Each new row is followed by its nearest point in the smallest flat space through zero that holds the last named rows.

q324 (4 x 10):
[[-24  29 -30 -29 -18  13  47   4 -31  10]
 [ 17   7  34 -23 -21  26 -10  -3 -12 -18]
 [ -6 -13   2 -17 -16  48  22  -2  -4  14]
 [ 27  11 -27  -9   7  62 -25 -19 -50   8]]
New rows:
[ -3   7   0   7 -28  -7  21 -52 -17  -2] => [ -4  11  -3 -11  -7   3  10   1 -11  -2]
[-22 -20 -52  17   4  23   4   1  -2  12] => [-11 -14 -40  13  16  19  12  -4  -3  29]
[  9  -2 -32 -30 -22 -10  -4  -3  52   2] => [-9 -7  2  2 -2 -7 11  4 13  4]
[ 23   7  18   1  -5  52  21  31 -17   7] => [  5  -4   9 -18 -15  44   6  -4 -12   3]
[-22  25  -3 -18 -14  -2  -7  10  -4  -4] => [ -5  18   0 -13 -10  -7  11   3 -11  -7]
[  5   8  -1   8  10 -52  -5  14  -2  12] => [ -5  11  -7  12  11 -44  -5   5   6  -7]

q584 (4 x 10):
[[ -3   5  21  19  13  49  -1  37 -24  14]
 [ 63 -42   7  22 -14  21  16  24 -20  11]
 [ 26 -50  25  -9 -29  55   8  33  -4  18]
 [ 46 -47  22  41 -24  42   1 -32 -28  31]]
New rows:
[  1 -17  -5 -29   4  -5  33  19 -57  11] => [16 -7  1  1  1  6  7 25 -4 -1]
[ 33 -16  13 -16  20 -13   3  34 -34  14] => [ 30  -8  -2   8   5   3  12  35 -10  -3]
[ -9  11 -16 -13 -32  17   0 -24 -11  35] => [-12  -9   9  -1 -12  13  -7 -25   3   9]
[ 21  48  36 -24 -25 -12 -24 -22  14  -9] => [-14   4  -3  -8  -3 -11  -4 -19   9  -3]
[-21 -17  -9 -38 -19 -10 -19  22 -41 -17] => [ -8  -3   0 -22  -5   2   2  18  12  -5]
[ 26  -6  12  -6  30 -16  18   5 -22  -6] => [ 23   1  -7  13   8 -11   7  14  -9  -4]

q236 (4 x 10):
[[ 42  -1  -7 -13 -54  33   1  40  25  -9]
 [ 31 -18 -17   7   8 -36 -18  31 -16   2]
 [-20  48 -52   2  -4 -24 -12 -11 -15  -5]
 [ 32 -11  43 -12 -17 -15  15   0  19  35]]
New rows:
[-22  18  30   0 -34  18  -8   7  11 -34] => [ -8   8   2  -6 -18  34   8  -3  14 -11]
[  0  22  -2  -4   1  -9  34  25 -22 -11] => [  2   8 -11   0  -4  -5  -3   3  -2  -1]
[-15  -5  30  10   7  28  -2  28  -9  28] => [  1 -18  21   0   5  14   6   0   5  -1]
[-29   2  23   1  12   3 -12   0 -29 -13] => [-20  -8   3   7  22   4  -1 -11  -8  -8]
[ 23  -2  25  26   6 -21   6 -33  34  11] => [  6  -3  29  -5   2 -16  10 -14   6  24]

q694 (4 x 10):
[[-20  -7   9 -10   6  16  16  34  -9   8]
 [ 10  20   4  -9 -12 -23   9  10 -10  14]
 [ 17  30  -8 -10  34  36  -8  43 -26   6]
 [-13 -13 -15  20 -16   7  15  69 -33  52]]
New rows:
[ 18  -4  -7   0  11  -3 -12 -31  -1  48] => [ 16   4 -14  15  -7  -9 -12  -9  -3   7]
[ -6   3  18  -6   8  28  -1  -8 -33  -4] => [-3  4  3 -8 15 17  0  9 -2 -7]
[  5 -10  -7  40  -3  -2 -14  33  22  20] => [  0 -15 -19  26  -9   6  -7  14  -9  20]

q719 (4 x 10):
[[-26  35 -17  -7   6  29  -6  29 -19 -30]
 [-23  29  31  17  -3  31  -5 -10 -13  -6]
 [-25  13   7   1  44  33   3 -14  -3 -27]
 [-12  16   3  36   6  32  45 -32   2   2]]
New rows:
[  4 -26  27  16  -1   6   0   4 -33  42] => [  6  -4  25  10 -15  -6  -5 -14   2  17]
[  9 -17  40  -7  -5  11 -10 -16 -25  20] => [  1  -4  37   5  -6  -3 -17 -17   1  12]
[  8   7  -7 -17  11   5   2 -10  20   6] => [ 2 -8 -5 -3 12 -2  4 -5  5 -2]
[-5  8 17 13 44 -2 -5 -1  3 26] => [ -4  -6  17   1  20   6  -3 -18   4  -3]
[ 18 -22 -15  19   0  -7  23 -23  21 -34] => [  9 -15 -17   7  15  -3  27 -16  13   3]
[  4 -15  19 -12 -14  26  26  29  20 -34] => [-5  7 -9 -1  3  7  4  6 -3 -7]
